The same things were measured in two ways. Each way mixes the same 10 hidden numbers, adds some noise and spreads widely along 6 directions of its own, which tell nothing about the thing.
Some things both ways: the first way, then the second way.
[ -6 -37  12  12 -12  11   5  -5   3   8 -11  20  -9  -1 -12   2   2  -2
   8   4   3   4]
[-11 -11  13  13  -1  -4 -31  20   2   1 -15   3  10  18 -29 -10  -1   5]

[  5   4 -10  20 -16 -10 -15  -5  25   9   0 -31 -13 -19  10  -7  31   4
   3  23   1  -1]
[-18   0  10 -25 -15  -7   3  -5  10   9  10   6   9 -18  10 -14  16   6]

[ 20  -8   2  -1 -25   2   7   6  -1 -22  -8   8  22   2  -8  10   9  15
  -3  -4   6   4]
[-31  14   1 -15 -29 -20  -6 -19   3  11 -27  -6 -14 -13  -1   0   7  26]

[  9  -9 -22  -7 -12 -17  -1 -24  -9  -8  -5   2   3   1   8  10  18  12
  13 -23 -10   2]
[  4   7 -16 -10  -4 -15  25   6   2   3   5  21   9  10  26   9  -6   4]

[ -4 -20 -14  -1 -29 -23  -1  14  10  -2 -22  25  21  -1  -1   1  11  14
  12   9  13   2]
[ 14  11   8 -15 -25  -3 -11  -3  15  -6 -17 -14  -6   7  -7 -14  13  11]

[ -6   9   6  -1  17 -12  -2  10 -15   1 -16  -5  -7   8  -6 -13   3  16
  -4 -14   8   1]
[-15   3  -5 -11  -2   2 -13  -8 -20  33 -18  -2  -9  11 -13 -24   2   8]

[ 18  20  -8  -2 -15   6  -2  -2 -13  13   2   9  12   1  13   1  18   0
  -8 -12 -12 -18]
[  9   4 -15  10   4   0  -4 -10 -11  12 -16   2 -12   8   1   1  -9 -18]

[-15  -8   0  -4  30 -10  -1   7   0  24  -5 -10   9   6  -6 -18 -19   2
   8  -1   0  -5]
[ 10 -12  -4 -10  18 -12  15 -40  -7  -2  18  14  19 -15  20   2  -6 -43]

[ 24  -5  -3   6  14  17  10 -16   0  12   1 -25  -9 -12   6  -5  24   3
 -11  -6 -17  -4]
[ 3  1  2  1  2  9  4 -3 -5  0  6 -4  1 -9  2  6 -7 -2]

[-10  10   0  11   1  -1 -32   8  25  19  12 -16   3  -7   7   3   4  15
  13  11   7  -3]
[  8  -3   8 -23  -9 -12   1 -13 -17  -2  -5  11  11   4  -3 -15   3   5]

[ -7   2  16   9   1 -15 -13   2  -9   2 -17 -21 -10  -3   0  -6  -1  -6
  12   1  11  -1]
[-29 -13  -1 -15  -4  -5   9  -5   0   6   7  29   4  -4  -6   7 -19  -7]

[  0   4   2  -7   8 -12   2   0  -9 -15  -9 -10   3  12 -10  -3  -1  17
  -5 -12   7   7]
[ 2  3 -9 -1 -4  4  8 13  1  6  6 -3 12 -1  7 -8  6  8]

[ -7  13  16   4  41  -3  -9  -3   0  24   4 -32  -6  14  -5 -21 -19   7
   3 -11  -4  -8]
[ 16  -4 -11   7  14  -7  -3 -12 -16  11   2  -6  26   6  -1 -12   6  -6]

[-10  -9   8   5  -5 -18  -8   4   1  -4 -12   0  10   5  -5  -5 -13  14
  10   0   7   4]
[  1  -4   1  -2  -7   4  10  -5  -5  -5   9  19   2  -6   9  12 -13   8]

[  7 -13   9  -4   0  -2  -1   4   6  -5 -16  -2  12  -1  -2   8   9   3
  10  -6  10   0]
[ 21   2 -15 -12  -4  13   4  -1  -8  14  12  -5  26  18 -15 -19  12  16]

[  2  10   7  -1  19   4 -12  -4  28  13  15 -28   6  -2   8  -5  10 -16
  15  -9  -6 -17]
[  9  -5 -18 -17  17 -15  11   1 -14  -7   1   6  16  31 -27   0   1  18]

[ -2 -33   1   1  -1   9  28 -14 -19 -17 -15   2   6  -6 -15  -6   3  -3
 -11  13 -17   6]
[-11  -3  -4  17   6  40  -1   2 -14   8   5  -4 -18 -24  10   4 -19  -2]

[ 22   7  -7   5 -33  -3   5   4   8 -17  -4   9  10  -1   3   1  25  24
 -22   0   2   5]
[-12  -3  16  -5  -5  12  -9  16 -13   4   4  17  -4  -5  -6   1 -22  10]

[-16  -8  10   0 -14   3 -13   8   5  -3   7  16  11   1  -2  12 -13  -7
   6   9   8   1]
[  4   6 -10  10  -1   8   6  -2  -4  10  10   1  -4   0   4   6   5  10]

[  0  -3  -7  10 -10  -5  -8 -21  -9 -11   0 -21  -9 -17   7  -2  14  12
   1  -5 -17   7]
[ 21   4   4  13  -4  15   4  15  -7  -5  -3 -19   5   1   7 -14   0  -2]

[ -5 -20   9   4  15  10  -6 -10 -12  14 -10  -4 -10 -14   6   8  -1   0
   4   1  -3   5]
[  0  -9   2  -2  11   6   3  -2 -19  10  12  24   5  -1  -2   5 -25 -11]

[  8   2  -6   9   7  -8   4 -14   8  13   4 -15 -13  -1   7 -20  15  -2
  -5  -7 -14  -8]
[  5  20   0  11  -7  -9  -8  -1  17   5  -9 -33  -8   6   1   1  21  19]

[ 19 -42   6   9  -1  22  14 -12 -11   9 -18 -12   2 -22  -4   7   8  -6
  10   0  -9   3]
[ 18   3 -13  10  -6  15 -13 -11 -11  12  -5 -14  19   1 -18 -21  -1   1]

[-22  25  10  10 -25  13 -31  16  18   1  30  12  -6  -7   4   1   4  -1
 -12   4   4  -2]
[  4  -3   6  26   7  -3   3  15   2   9  18 -11   3  -2  14  -5  38 -13]

[ -6  -8   4   3  23  11   3  14  -8  17  -5  -3 -10   4 -16  -9  -1  14
  -5   3   8   3]
[  0  -6  -3  13  -6   0  -3   1   7   1   9   4   8 -15   7 -11  20 -11]

[  0 -41  -1 -14   8  -4  19 -17 -14   0 -19  19  10  10  -6  10  -9 -10
  12  -9  -2   2]
[  2  14 -15  -3   1  19  12 -19  -8  19   7   1  -9   1  12  20 -25   9]

[  0  -6  -7  -6  13  -6   3  -3 -13  -8  -6 -14  -3 -12   4   0   3   9
  -9  -4  -1  10]
[ 40   3  -3  12  15   0  -5  33   7 -10   6 -24  26  11 -14 -30   8  -6]

Other things, the second way, with their names:
(405): [ 11   9  -7   3  -6 -22  -8  22  16 -20 -14  -6   6   7  -5  11   6   8]
(97): [  7   7   7 -12  -6   1   2   2 -20  10   1  -5  11   3   4  -6  -6  15]
(292): [ 15  -2  -9  16   3   3 -14  25  -6   0 -16  -2   3  24 -27 -13  -6   3]
(116): [ 17  -3   5 -19 -12  16   6 -38  -6  -3   4 -20  13  -3   2 -15  18   0]
(50): [  3  -1  -2   3   0 -10   9   5  -3   0   2   2   7   8   5   3  12  -2]
(209): [ -4  -7  -4  -5  -4  -6  10  13   0   5  16  14  22  -2   9 -12  15   6]
(266): [  1  11 -21   2   0   1  12  16   4   6  11   3 -11   7  -8   1   9  37]
(306): [ -6  20  -8   9 -21   8   2  -2  14   3 -15 -25 -14  -6  -3  10  -4  22]
(65): [ -5   3   4 -16   6 -10   1  27  -3 -14 -13   2 -19  11 -16  -3   0  16]
(55): [ -6  -3  14 -22   3 -10 -14 -19  -6   5 -13  -6   5   4 -14 -13 -10 -11]
(223): [ 17  -2 -25   4  -1  21   4  -5 -17  18  13   7  16  18 -12 -16   7  25]
(11): [ 26  -7  22   3  -1  -7 -14 -21  10 -26  -9 -16  15   0   0   0  -2 -37]
(168): [-16  -4 -10  -3 -12 -17   2  15   5   3  -3  18  20  11  -4   6   1  10]
(265): [  7  18 -12  14   0 -19 -13   0  14   6 -18 -21  -7   8 -23  -1  -3   6]
(101): [-2  8 -4 13 -1 23  4 32  0  9 16 -7 -1  3 -7 -4 -7 39]
(359): [ 33 -15  -8  10   9  16  -4  -1 -19  -7   8  10  24  -1 -11 -23  -8 -18]
(40): [-15   3   0  12   0   4 -12  -7   4  13  -3  -7  -1 -10  -6   4 -13  -5]
(9): [ -9   5   4   6 -12   0   8 -13   0   8   3 -11   0  -8  15   4  16   3]
(138): [ 24   4   2   9   4  13 -14  16 -13   2  -6 -19  10  16 -22 -17  -6  16]
(365): [ 14   2   0   5  -5   5  -7  -6 -13  -2 -16  -5  -1  -2   5   2  -7 -10]
(253): [-16   5   4   8   4   2  -2   9  13   4   3  -9 -10  -4 -12  -1 -15  13]
(151): [  8   8 -10   6  10   9   8  11  -2   4   4 -11  -5  14  -6  -1  -7  12]
(304): [-15   1  -2  -6 -13  -4   5  13   7  -8  -4   8  -2  -7   3   5  -1  11]
(117): [-19  -4  11  -6  -1  19   0   4  -7   5   8   6  -9 -13  11   9 -13   4]
(61): [-15  -5  -1 -11   2  -6   4  11  -5  -6  -5   7  -7   7  -8  -4   5  20]
(66): [ 15  10  11   9 -10   1  -5  13  14  -4   0 -20   8  11   0  -3   1  13]
(125): [ 30  12  -9  11   0   6   1  16  -1 -14 -15 -17  -6  24   0   8  -2   6]
(311): [  8  -3  15  10   7  17 -13  -7 -10   7  -3  -9 -14   2 -14 -18 -12  -9]
(118): [ 0  3  1  3  4 -3 -1 23 -1  1  0 -7  8 -1 -1 -9  4  5]
(264): [-10  -6   0  -2 -10 -11  -4   6   0   9  16  19  16 -12   0   1  12   4]
(5): [  3  -6 -12 -16   1  -7   9   2  -9  -2   6  20  16   4 -10  -9  -7   4]
(369): [ 16  26 -21  11  -7 -21   2  22  22   0  -6  -5  -3  12   9  15   6  23]
(271): [ -9  10  -2 -10  -2 -14   0  -8 -11  10 -17   3 -11   3   3  -5  -7  20]

Some of these things the first way, each followed by its name:
[ 17 -11  13   2  -8  -1  19  -8 -26 -15 -21   0   3   1  -4  -3   1  -1
 -13  -5  -3   3]
(40)
[ 17  -1  -3  -5  -8   1  15  -4 -16 -26   3   2  -8   2  -3   8  13  -6
 -20   1   6   7]
(253)
[ -9 -12  -7  -3 -14  10   2  20   1   0   9  34   1   0  -9   6   4   2
 -10   9  13   4]
(311)
[ -6  -2   9   3   8   3 -22   2  -3   6  -2 -18   0 -13   8  16   1  -5
  15  13   9  -1]
(5)
[ -4  -2  -2   1 -17  14 -14 -12   6  -8  19  -2  -2  -9   6  23  11  -7
  -4  15  -2   4]
(118)
[-25   8   7  -3 -10  -8 -25  -6   3  -7  16  -2   0   1   8  16  -9 -25
  11  18   6  -5]
(151)
[  8 -16   6   9 -24  16   0 -14  -5 -20   3  12  -1 -11   0  14  20   3
  -1  -5 -10   4]
(9)
[ 15   0  -6   3   2 -19  13  -4   1   3  -9 -29   1   6  -8 -28   1   1
   1 -19  -4  -3]
(306)
[ -1 -10   9  19  -9  -8 -10 -35 -10 -21  -3 -32 -28 -26  17   8  17 -13
   1  17 -13   9]
(101)
[-20  -5   8   3   9  13 -25  -3   4   5  14  -4 -14   3  -4  24  -1   3
  10  17  13   6]
(209)
[-19 -10  25   3  19 -17 -10  -5 -22  -3 -30  -8  -4  -3   6   3 -11  -1
   7  14   6   1]
(55)
[  6 -23   1   2   1  10   5 -14 -13   9 -15   5  12  -9   2   4   5  11
   4  -7 -16  -1]
(365)
[ 13   7   4  -6  -2  11  -7 -15 -10   0   3   8  11   6  13  27  13   1
  -5   7  -4  -9]
(405)
[  0 -31  -8  -8  12  -7  16 -20 -11   0 -19  11   9  -2   0  -8   6  12
  10 -31 -20   0]
(125)
[  8 -11  13  11   5 -14   4  -5 -10  -6 -26 -12   1  -6   1 -13   9   6
  12  -7  -4  -4]
(223)
[  8  12  18 -12  -4  -3  -5  10 -35 -16  -9  15  12   6   9  21 -15 -10
  -9  -3  16  -1]
(265)
